The rows of a group lie close to one hidden flat surface of 12 dimensions, which passes through zero. Surfaces can cross.
In the rows, zero is written as 128.
Known rows, each followed by its group:
[115 137 219 116  57  88 123 150 154  99 121 109 155 165  96  89 167 139
 100 116] => M
[150 144  91 118 129 157 128 152  92 116 135 128 126 159 175  97 140 136
  94 141] => U
[142  88 159  53 151 102  95  89 155 198 192  72  87 130  62 135 147 141
  83  87] => U
[ 96 204 120 195 123 136  64 151  98  94 157 110 100 147 111 144 130 123
 165 116] => P
[136 109 182 114 123 116 128 120 157 114  98 135 151 121 165 109 122 157
 178 136] => B
[164 200 157 134 147 170 165  76 143 149  99  62  81  97 121 190 107 104
 110 158] => X
[138 113 140 111 123 125 127 135 143 146 109 100 126 111 145 158 133 103
 144 149] => P
[154 116 121 108 131 147 161 133 115 123 140 156 145 105 153  91 129 138
 145 141] => P
[104 169 104 117 193 133  94  89 122 125 167 131  59 109 127  91 119 151
 192 150] => P
[ 97 100 165 143  89  85 123 134 113 176  95 169 135 113 129 118 191  82
  90 126] => B
[130 150 132 162 164 146 119  95 111 107 135 155 134 118 133 128  89 169
 193 100] => M
[ 99 166 200 116 134 103 130  50 126 158  70 106 112  87  92 152 156 112
 143 121] => X
[ 89 146 161 114 164 157  87  98 134 144 117 132  91  74 126 166 126 109
 177 172] => M
[135 103 134 115 155 116 108 123  78 106 115 168 108 131 111 111 142 115
  90 144] => B
[132 134 138 152 100 141 146 152 140 130 145 128 149 111 139 122 123 117
 164 130] => V
[106 110 160 142 156  98 104  79 102 106 106 170 132 121 114  88 120 150
 198 107] => V
[104 158 116 150 125 158 179 107 177  93 119 129 138 130 110 124  70 156
 148 141] => Y
[ 98  84 130  97 146 104  91  94 144 152 103  84  84 158 124 140 120 101
 128 155] => M
[133 154 101 107 140 136 165 135 144  99 181 174 128 105  67 104 129 169
  71 121] => U
[111 164 139 152 141 143 161  89 147 120 124 149  97 133 119  90  98 152
 123 148] => X
[127  87 137 125 135 169 137 118 124 128 116 144 149 103 149 134  94 114
 170 153] => X
[168 119  66  78 114 130 178 134 126 176 183  86 140 115 139  99 153 123
 122 103] => U
[209 125 108  94 167 126 117 106  74 107 209  84 121 162 104  68 115 176
 145  68] => B
[202 104  96 137 199  97 149 100  87  68 136 171 109 137 114  98  89 153
 146 116] => V
[150 159 152 134  99 213 126 173  85  87 151 125 161 114 136 135 120 122
 119 151] => V
[108 103 154  74  79 167 138 148 141 107 105  90 170 167 163  88 120 136
 120 163] => M
[121 100 146 126 151 115  88 131  75 157 125 190 113  85 135 120 172 100
 133 135] => B
[ 58 170 116 126  30 181 127 202 143 145 165 112 184 125 115 135 172 118
  91 115] => P
[130 112 116 128 166  91 143 120 171 121  76 186 111 133 175 123 114 157
 109 152] => P
[124  75 135 102 127 101 126 134 110 149 113 172 144 101 139 113 163 110
 127 137] => P
[ 87 158 147 155 108 120 103 167 157 147 158 168 125  91 113 145 162 128
 136 123] => U
[ 91 161 126  83 111 135  98 138 131 127 122  63 144 121 139 145 154 129
 173 126] => Y
[136 143 121 107 147 164 115  93  70  75 110 116 134 178 112 101  96 165
  82 116] => U
[101 142 138 127 127 124 164 115 169 115 122 165 134  95 115 109 115 148
 153 146] => P
[121 124  98 137 114 138 131 152 132 132 127 145 155 142 160 131 133 147
 118 110] => P
[117 194 110 130 109 154 120 135 100 124 121  78 125 128 141 142 147 114
 138 133] => X
[106 120 157 103 133 142 110 117 138  91 136 126 129 125 116 103 104 147
 183 149] => B
[174 143 124  69 116  32 139 129 106 104 117  31 119 132 103 118 188  88
 167 131] => V
[200 129 184 147  85  51 197 115 131 138  92 110 140 156 135  89 165 106
  91 104] => Y
[186 107 109  83 115 148 191 105 121 178 159  85 153 129 111 124 129 134
  68  75] => M
[146 175  91 158 114  92 161 165 135 131 148 131 129  78 129 145 167 100
 172 127] => V
[145 134  90 182 165 103 173  93 182 155 136 139  82 127 134 130  89 142
 151 123] => V
[ 77 162 131 130  97 181 112 136 123 137 117 118 140 121 150 141 135 122
 132 142] => V
[105 127  86 118 107 117 143 110 147 125 115  56 138 177 163  93 104 126
 201 125] => V
[136 194 204 163 128 111 127  73 146 153 119 125 111 132 128 109 138 172
 138  79] => Y
[112 101 184 105 128 119  93 117 108 121 139 152 134 109  90 109 144 128
 143 121] => X
[179  96 149 110  99 131 161 143  67  90 148 115 161 123 112  79 132  89
 157 141] => M
[131 125 137 124 120 100 105 138 129 105 171 101 118 152 112  82 127 142
 179 117] => V
[132 155 129 164  92 135 155 152 122 105 108 122 172 137 143 126 128 126
 149 110] => B
[173  75  98  98 142 142 170 140 109 121  73 122 164  86 158 192 117  75
 135 162] => X
[123 142 123 124 155 166 162  92 151  91 132 126 102 123  87 126  67 139
 128 162] => M
[ 91 146 164  60 127 102  70 127 148 130 136  75 100 128 106 131 167 136
 141 138] => Y
[108 152 144 113  83 147 116 135 122 175 146  90 141 137 133 126 169 116
  96 104] => U
[140 107 131 166 140 147 117 104  74  88 126 136 191 122  96 148  85 144
 191  66] => P
[141 140 138 159 125 132 127 165 140 145 148 161 118 109 130 154 144 119
  95 133] => U
[ 82 115 159 103 124 172 165  85 158 161 133 192 156  93 122  76 122 175
 122 116] => B
[175 134 122 131 174 125 148 120  99  72  77 202 119 154 135 133 115 171
  12 133] => Y
[248  83  87 154  82  97 221 160 112 214 132 110 180 123 200 131 173  82
  88  72] => M
[140 115 104 135  88 124 159 151 144 188 151  97 146 121 143 143 156  93
 120 105] => M
[136  93 179 137 144 125 132  75 137 225 127 151 116  79 129 145 145 113
 129 101] => U
[156 124  99 182 134  98 176 148 174 151 121 186 132 114 134 159 128 134
  77 107] => V
[141 114 111 130 152 180 109 151  80 151 140 160 104  79 151 156 137  81
 119 179] => V
[120 148 142 172 134 136  84 114  94 170 137 118 114 123 129 156 146 107
 149  94] => M
[160  89 104 141 182 113 195  79 172 126  73 168 120  97  92 194  65 128
  74 132] => P
[ 98 112 113 107 127 131 127 142 155 106 104 141 150 127 153 129 117 147
 145 148] => B
[154  86 179 143 128 142 101 110  88 127  74 115 148 156 167 144 109 115
 134 117] => Y
[199 187 119 122 145 123 177 112  71  28  99 101 140 134 107 114 116 135
 128 136] => X
[102  92 120 132 117 106 134 157 133 124  90 169 158  98 142 143 150  96
 152 151] => Y
[131 120 103 119 129 100 141 129 168 162 140 108 120 129 130 145 135 131
 126 106] => B
[159 147 202 123 149 119 111 100 125 136 145 124  91  91  78 147 141 125
 114 124] => X
[141 153 109 168 111 140 167 157 190 205 189 157 129  70 139 155 148 134
 121 104] => U
[200 144 143 149 143 102 119 151 110 134 117 110 148  95 118 223 156 113
 106  80] => X
[140 142 150 130 122 131  85 154 104  97 160 111 110 148 127 114 131 124
 149 145] => B
[150 131  85 110 110  99 148 149 138 125 106  71 167 144 136 174 142 122
 109  96] => X
[141 125 149 164 105  91 110 122  54 110 131 145  83 208 125  30 159 105
  70 131] => Y
[ 94 122 153 194 123 137 165 122 183 139 128 208  99 115 102 115  93 117
  85 167] => Y
[ 81 128  71 106 151  90 100 106  95 129  89 144 130 149 146 112 154 144
 120 106] => Y
[150 133 139 127 136  86 126 131 139 123 142 123 128 122 115 121 139 143
 154 104] => M
[137 127 102 149 123 170 169 130 158 108 133 134 160 134 143 131  72 155
 139 123] => X
[159 140 120 173 166 116 156 112 195  89 171 120 130 129 106 132  43 188
 229  92] => U
[147 131  97 154 127 147 143 160 118 163 132 163 171  71 150 194 152 116
 130  96] => V
[179 124 118 150 129 202 181  97  94 148 148 130 168 133 125 130  84 147
  94  80] => P
[113 196  78 145 113 177 192 135 133 105 100 145 167  92 142 153 118 132
 125 141] => V
[124 147 104 144 124 155 122 108  89 104  84  96 148 173 140 147 105 129
 104 108] => B
[202 147 179 144 125 134 121 189 133 124 122 149 169  91 167 192 159 148
 111 102] => Y
[172 140 171 108 135 155 135 167 155 151 177 138 120  44 108 182 146 110
 121 152] => Y
[145 172 128 168 115 121 157 159 192  98 157 139 135 155 118 119  99 184
 110 104] => Y
[183  92 109  67 195 160 169  64 107 143 118 117 103  95 119 131  87 119
 119 160] => M
[ 67 180 132 197 114 184  99  92 119 121 110  84 115 162 110 166  78 124
 151 115] => B
[ 93 116 137 133 100  68  99 165 143 127 134 142 138 131  94 138 171 122
 115 108] => U
[134 159 124 120 145 126  82 113  73 112 105  94 121 152 132 146 147 129
 117 106] => X
[161 142  96 189 137 150 147 139 120 117 143 149 155 129 104 182  93 141
 101  80] => U
[143 117 220 116 114 126 162  59 172 152  85  97  97 162 101 116 100 134
  46 140] => P
[ 76 230  94 135 141 125 120  87  95 110 114 118 123 133 104 117 150 166
 130  84] => X
[103 104  79 138 156 110 130 123 152 129 109 159 126 136 152 138 109 140
 145 131] => M
[177 106 132 102 157  60  99 169 149 101 130  93  59 145 121 161 142  91
 111 188] => B
[141 127 110 129 115 127 174 145 175 149 122 118 137 115 133 162 119 118
 102 141] => P
[179 117 137 135 130 125 155 114 149 138 126  87 122 160 127 141  99 133
  91 117] => U

New rows, each followed by its group:
[153  68 165 101 101 111 100 151 158 175 185  73 122 143 123 118 130 110
 154 115] => V
[109 133 146 127  95 101 120 118 133 125 127 101 153 171  96 110 143 150
 104  73] => U
[159 114 129  93 114 151 123 148 109  93 137  80 160 151 142 113 118 143
 151 127] => P
[126 128 162 129  75 141 100 151 161 141 142  29 120 202 140 132 114 121
 118 121] => Y
[127  76  90 145 115 147 125 172 103  58 130 143 145 185 124 101  81 106
 120 166] => Y
[199 133 150 171 121 145 124 127  61 129 150 103 130 139 130 129 129 102
 136 101] => P
[108 118 144  91 123  64  88 101 140 133  98  81 112 206 105 111 152 157
  59  83] => X
[112 123  93  99 126 177  71 169 132 171 157  87 146 122 122 216 139 129
  79  97] => X
[110 129 150 110  94 147 138 130 179 164 166  83 106 126 128 107 121 110
 149 160] => X
[167 143 152 172 151 124 161 115 150  56  83 137 137 135 121 156  66 151
 146 141] => P
[ 81 123 133 108 112 167 127 121 106 155 150 165 151  99 105 104 153 124
 111 123] => P
[108 110 118  76 148  92 121 123 160 115 146 102  91 110  78 131 130 111
 150 165] => M
[116 102 125 116 147  87  96 115 105 110 127 122 119 132  98 128 135 120
 148 114] => P
[104 131  74  29 137 156 148 165 187 147 139 121 122  88 151 154 150 145
  82 180] => M
[165 162 123  52 195 156  83 149  97 111 145 130  93  53 164 162 165 137
 155 176] => M
[105  68 120 115 132 125 140  89 142 177 109 115 164 113 152 135 112 120
 201 103] => V
[168 135 143 131 131 154 206 123 160  84 107 143 138 115 133 111  80 143
 131 174] => M
[141  98 107  87 117 115 145 141  96  96  82  94 128 140 154 114 137  76
 138 190] => U
[107 128 139 139 107 115  78 131 112 146 133  78 127 152 115 155 141 110
 153 105] => P
[117 197  62 167 168 152 113 114 161  72 137  66  85 188  70 200  45 170
  88 106] => P
[ 94 120  57 140 112 115 162 166 132 114 130 172 144 108 122 117 140 106
 135 152] => Y
[144 128  80  69 130 129 123 156 108  85 153  93 121 153  74 140 135 125
  49 138] => U
[ 84 175 116 169 100 145  97 159  87 101 159 158 151 140 144  83 149 145
 175 105] => X
[127 157 118 153 116  49 177 113 159 138  77 163 150 130 147 109 167 155
 104  89] => Y
[155 130 104 104 131  59 154 136 103  76  97 123 114 140 118  95 162 104
 119 154] => V
[144 119 150 136 137 106 110 133 152 160 138 144  96 153 183  94 143 155
 126 131] => U
[116 149  54  67 193 116 131 115 182  54 147  84  93 141  88 142  69 181
 155 161] => P
[153 113 127 167 135  44 127 146 172 195 209 133 105  52 111 142 169 100
 236  91] => V
[141  73 101 109 166 137 139  92  88  72 133 145 114 162  95  83  71 127
 124 150] => Y
[117 131 116 146 138 140 134 100  77 109 108 181 166 127  98 114 128 149
  87  84] => U
[120 132 109 111 142 120 109 125 130 130 134  94 105 135 100 155 124 121
 118 130] => P
[178 129 143 126 101  91 172 135 100  79 118 116 143 153 118  74 142 114
 129 136] => Y
[ 45 181 134  95  96 163  83 127 109 111 130 103 142 145 132  92 149 150
 154 131] => U
[166 104 108 125 130 131 133 158  80 115 139 128 147 101 118 149 136  88
 141 131] => P
[111 186 121 168 151 144 121 122 155 127 137 151 123 109 126 154 111 177
 139 106] => M
[154 131 126 147 184 160 162  95 187 153 119 168  75 102 161 150  68 147
 117 178] => U
[139 162 110 140 116 146 140 130 144 153 144  90 149 124 148 147 127 138
 157  91] => Y
[125 116  90 112 103 123 106 165 104 174 171  91 147 112 111 161 173  93
 121  91] => U
[101  93 100 114 134 118 117 131 104 101 122 150 123 150 105 107 119 114
 105 147] => M
[103  67 102 100 137 132 129 127 120 139 108 141 116 125 117 134 123  83
 106 173] => Y
[137 112 127 138 148  95 123 128 138 128 162 165 130 111  78 130 134 153
 115  87] => U
[122  87 130 152 102 148 155 150 156 136 103 147 199 103 158 164 107 122
 172 115] => X
[101 138 122 128  57 104  95 189 121 166 159  78 164 135 118 161 197  87
 118  84] => U
[ 83 130 132 134 111 103 113 134 150 120  78 134 125 158 158 117 138 132
 117 150] => U
[139 127 134 132  97 121 143 161 154  58  92  97 170 171 102 167  98 141
  92 122] => P
[130 141  80  97 141 154 170 134 136  85 143 131 113 119  83 134 100 126
  73 173] => B
[ 99 124 158 142 144 137  84  93 121 158 122 137 121 124  58 201 126 129
  48  78] => U
[102  81 116  93 134 166 135 120 107 114  60 161 190 101 127 177 114 122
 106 131] => X
[126 152 131 113 213 151  77  50 143 161 117  95  36 165 190 104  85 185
 153 146] => P
[156 165 141 130 102 146 171 123 152 140 112  57 108 125 154 135 121  89
 150 169] => X
[104 114 149 103 109 149 181  90 129 170 107 165 132 116  96  98 143 117
  31 135] => B
[201 146 123 142 178 189 105 175 133  95 205 124  72  95 123 174  86 123
 130 184] => U
[117 159  73 113 134 171 139 127  93 173 202 146  92 106  96  98 150 121
  64 126] => P
[113 116 119 176 124  84 143  96 140 119 140 155 139 168  95  82 102 171
 139  62] => B
[163 162  85 107  86 170 178 206 120  86 176 125 209  76 106 156 144 135
 119 105] => V
[139 148 105  85 142 159 156 142 116 108 174 172 170  51 115 116 143 160
 170 118] => M
[141 149  63 190 129 167 178 114  82 121  96 178 121 170 150  99 101 120
  35 135] => Y
[146 115  65  90 175 164 161  82 156 198 166  95 105 111 116 155  98 145
  95 105] => U
[179 135 148 149 140 137 154 119 113 140 103 166 155 105 183 132 133 148
 136 109] => M
[141 133 137 131 110  95 131 125 129 117 160  60 123 140  49 147 127  98
 133 102] => P
[122 181  76 118 119 167 144 174 166 161 175 100 134  76 153 173 141 135
 163 132] => M
[154 102 124  98 159  87 140 108 121 115 135 148 106 123 113  90 133 128
 133 141] => P
[120 111 157 139 152 151 150 106 131 109 116 190 126  82 105 129  97 119
 136 164] => Y
[ 81  92 142 120 100  75  97 150 134 125 127 144 110 144  91 108 163  92
 112 151] => B
[127 128  68 150 155 130 103 155 137 127 115 114 102 134 204 155 109 111
 184 172] => M
[109 138 119  83 120  89 160 120 160 123 213 122 115  98  45  64 144 145
 168 117] => X
[149 137  93  92 141 111 137 142  79  61 150 125 174 108  76 125 142 147
 155  88] => X
[147 142 109 103 107 143 135 128 121 148 182  54 150 132  99 133 131 126
 146  82] => U
[138 126 153  65  76 189 160 140  94 111 171 118 170 153 118  38 140 155
  80 123] => P
[130  77 124 146 115  98 151 125 134 162 103 152 154 120 161 116 140  99
 156 122] => M
[ 89 143 157 138 129 147 145  65 161 193 144 124 148  85  95 138 114 148
 176  65] => U
[156  89 164 121 172  99 133  68  82 105 107 143 102 107  33 146 107  87
 103 136] => P
[192 111 133 138 150 119 147 116 104 105 108 124 105 154 108 142 103 114
  55 136] => P
[103 114 138 123 126  71 115 137 155 168 106 163 122 108 115 158 179 117
  74 114] => V
[127 126 142 112 104 130 133 129 139 146 147 114 139 150 149  84 144 147
 131 111] => P
[178  95 141 121 136 104 175 134 124 100 137 162 155  94  96 114 118 129
 143 124] => V
[158  85 107 132 121 126 117 159  68  81 125 152 156 152 155  88 128 120
 151 134] => V
[153 125 145 155 122 115 149 114  87 125 107 171 149 123 130 105 143 126
 107  99] => B
[157 176 132 144  81 127 194 161 156 157 163 120 130  83 116 126 165 100
 114 139] => Y
[124 148  85 103 109 148 133 152 129 119 159  72 123 150 134 107 130 122
 142 142] => X
[144 158 108 125 107  98 164 148 206 127 161  62 120 127 125 137 117 135
 181 129] => P
[178 106 165 101 112  77 208  95 122 137  81 128 151  74 120 118 157  83
 142 141] => Y
[ 90 171 136 168  85 153 105 186 171 134 178 127 124 137 143 125 135 138
 152 138] => B
[ 66 102 107 109 131 123 115  92 141 123 103 121 154 159 117 108  97 156
 156 103] => B
[129  78  63 130 158  84  86 150  90 120 121 145 133 141 145 137 137 118
 156 109] => U
[ 88 131 163 155 105  97  80 163 189  83 176 146  97 193 109  72 104 181
 134 136] => B
[103 140 150 119 121 142  88 141  92 108 109 157 114 142 165  85 159 134
 121 163] => U
[115 123 125 149 116 102  91 151 139 134 142 106 139 142  99 171 134 123
 130  87] => U
[128 183 132  73 156 186  86 126 144 140 225  53  26 126  65 140 115 124
  85 178] => V
[ 87 151  74  88 144 155  94  89  88 141  87  50 112 170 170 135 132 118
 140 134] => X
[131 109  97  59 127 146  80 184  81 109  92  91 149 125 184 160 172  94
 132 174] => B
[154 111 153 182 111  96 104 127  56 168 124 157 145 138 129 127 174  98
 108  63] => M
[123 122 118 125 139 131 131 126 155 115 102 125 138 151 146 140 105 158
 116 125] => P
[102 168 114  79 161 140 109 135 148  52 136 122  88 140 118 100 108 164
 133 188] => P
[ 73 101 169 107 156 100 110  90 183  92 134 146  65 140  41  99  78 131
 127 187] => B
[150 124 100 102 159 113 120 123 169 115 133  64 120 136 150 150  91 144
 204 132] => P
[144 112 101 120 116 146 100 179  92  77 117 105 177 160 162 149 122 126
 150 126] => Y
[102 135 163 104 137 118 107 105 122 183 143 168  86 100 172  56 176 127
 160 155] => P
[107 129 191 206 120  80 126  82 137 145  73 126 109 112  98 166 116  72
 180 128] => B
[110 144  54 197 105 194 117 132 103 181 131  84 149 181 196 150 101 120
 127  79] => Y
[149 112 159 146 161 137 123  78 136 137 117 113 119 123 110 150  77 137
 170 113] => U
[148 120 138 138 160 132 135  87 111 114  93 136 139 124 143 134 100 145
 160 115] => B
[137 107  45 131 125 110 151 187 133  91 137 128 177 117  88 195 121 108
 114 108] => P
[117 154 180 169  97 143  98 154 124 100  99 130 131 138 132 156 131 110
 123 150] => U
[149 105 126 141 109 145  97 153  82 142 102 108 160 154 191 150 141 107
 125 113] => V
[109 124 146 138 139  73 132 139 163 106  92 207 136 108 135 119 151 157
 126 132] => M
[124 168 142 129 131 181 105 100  79 103 125  90 177 114 134 142 110 156
 213  83] => V
[ 77 120 149 151  96 103 109 130 145 125 121 145  97 171  86 108 136 119
  60 140] => B
[ 54 178 141 149  61 116  31 213 158 129 105  61 136 182 190 174 176 116
 153 141] => P
[210 151 125 113 152 121 120 177 120  61 175  98  90 158 123 113 110 149
 110 159] => B
[128 129 142 127 122 124 158 116 138 174 145 165 133  98 151  85 161 136
 138 115] => U
[121 148 103 143 133 138 142 114 176 131 101  83 120 141 133 177  90 131
 132 127] => B
